There are 5 ways to turn a row about zero (a turn may also mirror it). The second row of each pair is the first, turned, with some noise. The first 50 pairs use one turn. New pairs use 3 turns, one after the other, and a turn may come again.
In the rows, 128 means zero.
Some pairs, each with its turns in order after it:
[106 122 139 116  97 180  78 158 120]
[127 151 107 108 135 145 157  64  95] | (1)

[145 143 101 142 120  94 140 100 104]
[147 114  85 168 103 126 118 118 118] | (3)

[130 136 131 150  64 131 127 148 112]
[154 142 159  81 116 130 115 157 156] | (4)

[ 66  77 119 135 112 132 131 138 121]
[154  94 152 150  82  93 104 145 110] | (2)

[ 81 100  49 106 126 126 181 151 143]
[122  43 133 167 112 109 139 176 172] | (4)

[204 158 125  86  98  98 112 127  49]
[147 135 215  94 170  77  98  91  95] | (4)

[ 78 124 129 125  97 143 205  85  70]
[151  61 168 136 142 204  96 159 126] | (4)

[151 122 143 125 140 181 111  89 200]
[221 126 150 153 104 149 124 142 118] | (0)

[159 139 124  88 137 135 191  97 141]
[136  95 126 178 148 125 177 158 132] | (3)

[128 122 124 116 117 118 112  86 135]
[166 139 110 121 122 137 138 116 111] | (2)

[151  57 148 114  91 118  59 120 159]
[157 107 124 156  86 145 137 151 217] | (0)

[164 119 140 131 137 121 122 198 113]
[137 176 147 145 160 172 111 104 135] | (3)

[141 102  78  57 118 152 123 137 167]
[100 122 196 162 109 115 157 130 183] | (3)

[170 146 146 124 134 178  96 120 146]
[132 160 135  92  91 133 143  91 162] | (1)

[125 130 134 157 152 145 115 122 115]
[120 139 126 125 130 151 157 131 105] | (4)

[155 169 150 121 122 112 132 128  49]
[121 139 189  99 180 131 104 132  88] | (4)

[139 128 122 132 130 122 150 110 141]
[132 121 123 124 124 112 121 151 150] | (1)

[120 152 167 107 175 115 180 151 104]
[174 157 182 150 136 120 104 163 100] | (1)

[173 129 105 207 101 172 131  93 152]
[178 151 165 130  54  70 132 113 113] | (0)

[122 115  97 150 137 146 142  93 115]
[141 115 136  98 108  98 110 146 108] | (0)

[143 207 174 124  75 155 130  49 121]
[106 139 163  71 121 203  73  61 127] | (4)

[137 151  49 193 108 141 117 152 133]
[100  55 104  58 106 136 112 123 110] | (1)

[121 122 104 100 150 160  66 107 104]
[133  90 112  95 139 115 179  83 100] | (4)

[110 137 131 104 128 117 172  60 131]
[149  64 140  79 137 141 138 119 100] | (0)

[135 207 144 188 139 160 129 150 135]
[135 155  71 102 162 158  89 180 150] | (3)

[121 141 139 127 128  76 154  89 159]
[127 147 102 110 139 129 139 122  61] | (2)

[112  54 152 159 103  59  49 108 118]
[116  96 153 120 133 100 137 148 252] | (0)

[106 120 123 134 166 144 118 126  65]
[101 147 128  91 144 113 119 183 118] | (0)

[115  71 160 147  95 125 157 161 118]
[165 149 181 126 146 117 103 125  78] | (3)

[ 53 125 135  64 193 134  98 137 112]
[102  62  48 125 189 115 145 124 101] | (4)

[126 161 129 148 142 122 204 132  79]
[164 127 154 116 143 115  55 166 108] | (1)

[104 108  87 132 138 168 130 141 153]
[ 89 127 122  92 132  95 153 126  98] | (1)

[134 102 112 172  49 111  54 153 175]
[155 135 135 103  94 199  31 134 130] | (2)

[117 149 120 140 123 142  82 116 117]
[120 110 137 111 149 148 136  89 139] | (1)

[134 149 153 121 102 102 114  87  95]
[112  79 105 131 123 144 114 113  97] | (3)

[122 133 125 137 129 115 129 114 132]
[138 121 114 122 121 124 125 130 127] | (3)

[101 124 130 148 131 157 133 124 107]
[120 110 117 155 101 116 131 120 133] | (2)

[125  87  68 120 127 146 145 157 136]
[143  97 139 156 112  98 169 149 163] | (4)

[125 126  87 133 125  88 135 116 125]
[152 142 109 139 155 113 107 131 104] | (2)

[137 174 152 166 144 124 130 146 163]
[154 163 159 156 160 111 143  98 114] | (0)

[120 117 106 106  78  97 113 207  49]
[127 134  80 141 146 206  93 126  45] | (1)

[128 129 207 143 127 148 121 128 135]
[ 96 105 131  94  84 159 161 131 132] | (2)

[150 142 120 131  74 132 139 207  76]
[117 161 148 187 155 155  50 128 105] | (3)

[119 136 110 130 156 132 130 133 122]
[118 118 154 113 134 129 130 136 117] | (1)

[107 137  96  49  73 130 207 120 126]
[138 154 171 111 144  47 119  48  91] | (2)

[135 134 124 134 125 134 119 133 136]
[124 131 127 134 130 141 120 129 138] | (2)

[ 49 149 163 135 127 152 120 128  84]
[ 75 136 186 107 154 155 126 170 109] | (0)

[167 111 123 125 151 100 136 129 137]
[150 122  85 133 140 102 140 123 137] | (0)

[ 85 119 188 131 126 127 117  71 120]
[119  84 118  69 133 114 138 125  74] | (3)

[181 109 132 127 163 118 142 120 138]
[118 171 126 112 144 126 157 164 138] | (2)

New pairs. What belongs after each?
[136 125 125 132 119 124  97 115 136]
[144 119 125 157 121 133 136 140 128] | (0) (3) (0)

[114 103  52 135  66 107 110 100 135]
[ 81 123 109  81 149 141 104  96  61] | (1) (3) (2)

[120 129 137 132  68 137 124 130 121]
[117 130 159 135  81 137 155 141 119] | (4) (3) (2)

[138 114 100 127 124 158 123 133 128]
[149 137 108 143 112 144 117 132 133] | (2) (3) (0)

[ 99 156 128  93 109 116 125 122 124]
[104 118 101 122 122 153 101 138 105] | (3) (4) (1)

[140 123 164 134 143 140 127 179 204]
[162  88  74 165 166 140 105  89 111] | (0) (0) (3)

[ 93 150  80 131  99 148 104 123 148]
[112  83 115 137 148 172 124 105  93] | (4) (2) (3)

[137 133 138 155 125 123 171 132 166]
[142 125 153 110 105 124 169 150 155] | (1) (1) (4)

[ 84 126 100 128  53 177 144 178 126]
[122  40 124 111 106 122 163 153 180] | (4) (4) (1)

[147 135 130  72 133 134 131  71 155]
[111 112 141 120 154 170 112 100 184] | (2) (1) (3)

[145 169 144  97 121 104 131 148 136]
[171 117 175 146 125 120 135 123 131] | (2) (1) (1)

[130 143  82 118 167 151 122 145 125]
[142 151 137 105 102 144 165 138 156] | (0) (2) (3)

[129 127 114 129 142 151 160 137 124]
[112 122  98 127 107 126 102 137 123] | (0) (3) (3)

[142 136 136 110 140 128 135 120 157]
[140 120 103 155 118 125 126 128 124] | (4) (1) (4)

[130  96 129 116 110 130  70 127 123]
[115 129 154  94 101  86 127 108 129] | (1) (2) (0)

[134 104  74 194 121 127 142 130 180]
[179 140 169 152 172 123 107 104 184] | (0) (2) (2)

[129  87 102 131 133 139 133 127 121]
[125 107 105 128 116 113 117  92 137] | (1) (3) (3)

[121 130 124 128 128 118 141 152 150]
[139 137 145 124 108 116 121 142 123] | (2) (2) (2)

[207 153 121 124 181 136 160  99 180]
[207  65 168 126 153 135 136  86 109] | (3) (2) (1)

[ 96 127 129 114 122 179  67 128 129]
[ 58 137 132 121 126 150 175 147 129] | (3) (4) (1)

[126 125 127 123 121 163  90 135  93]
[146 110 167 134 152 157 139 141 131] | (2) (3) (3)

[135 126  62 136 114 136 166 107 128]
[116 167 138 133 153 172 112 112 168] | (4) (4) (2)

[103 125 123  72  74 121 168 100 126]
[ 92  65 118 150 130 117  93  76 125] | (3) (1) (1)

[148  95 182 169 139 142 124 122 207]
[119 176 149 130 117 159 148  40  94] | (3) (1) (0)

[ 69 205 144 205 118  72 122 121 121]
[182 105 147 159 107 113  35 162  67] | (3) (4) (4)

[121 137 119 133  98 143 133 130 207]
[192 137  95 149 108 129 131 160 132] | (0) (0) (1)

[126 106 162 154 153 128 132 121 160]
[171 102 134 131 146 112 116 108 148] | (1) (2) (2)

[196 122 120 191 119 159 108 107  87]
[175 186 140 141 108  85 178 165 149] | (3) (4) (1)

[132 153 133 124 134  91  54 132 135]
[ 83  74 117 151 163 106 113 121 144] | (4) (3) (1)

[139  78 145 171 152 146 108 179  97]
[196 159 112 109 152 126  98 103 173] | (0) (3) (0)

[106 124 125 118 207 123 101 170 154]
[166 133 152 145 204 151 154 120 156] | (3) (1) (3)

[205 137 136 130 125 121  81 185 113]
[176 160 158 127 104 135 110 107 206] | (0) (3) (3)

[135 165 125 135  89 137 110 150 130]
[144 123 168 108 118 103 122 103 106] | (2) (3) (2)

[138  56 100 143 169 136 133 161 121]
[146 136 159 161 174  95 172  94 106] | (1) (0) (1)

[207 144 138  83 131 108 132 128 161]
[130 101  90 118  96 143  98 189  83] | (1) (0) (3)

[ 50 125  57 142 106  83  75 133 171]
[169 140 123 119 161 122 185  89 236] | (3) (2) (2)

[133 124 111 119 121 125 102 112 175]
[135 131 124 157  89 152 140 142 114] | (0) (3) (0)

[159 148 181 143 126  95 132 113 130]
[111 175 124 122 130  80 106 145 143] | (0) (1) (4)

[125 121 142  89 104 121 129  85  49]
[ 83 176 142 105 165 100 134  85 104] | (1) (0) (4)

[154  51 125 129  96 119 124 122 175]
[129  78  69 170 105 112 119 130 162] | (0) (0) (1)

[185 164 114 151 129 114 167 127 117]
[118 121 144  87 112 152 121 100  76] | (0) (4) (3)

[ 97 180 127 147  94 179 156 155 118]
[183 176 146 141 170 107 139 129  94] | (0) (0) (1)

[133 114  52 123  49 118 130  83 125]
[183 103 109 153 140 185  79 167 173] | (1) (0) (2)

[118 113 122 128 133 178 135  83 101]
[178 149 103 122 145 137 126 168 129] | (1) (0) (0)

[133 112 145 187 138  98  95  82 134]
[140 163 107  76 101 154 170 148 111] | (3) (4) (2)

[108 115 130 183 143 130 146 136 116]
[164  96 141 139 131 132 154 144 108] | (2) (1) (4)

[135 205 147 120 140 101 118 127  94]
[127 164 120 162 168 157 114 180 104] | (4) (0) (0)

[152 121 130 147 144 121 139 122 172]
[116 117 106 105 115 133  89 143 139] | (3) (0) (1)

[207 111 117  96  90 143 166 109  49]
[122 105 121 127  57 173 222 139 135] | (2) (0) (3)

[111  49 130 132 150  72 152 106 125]
[116 137 149 105 109 126 104 101 219] | (4) (2) (3)

[111 112 103 112 133 102  94  93 112]
[107 116 125 146 102 106  93 134  91] | (1) (4) (0)

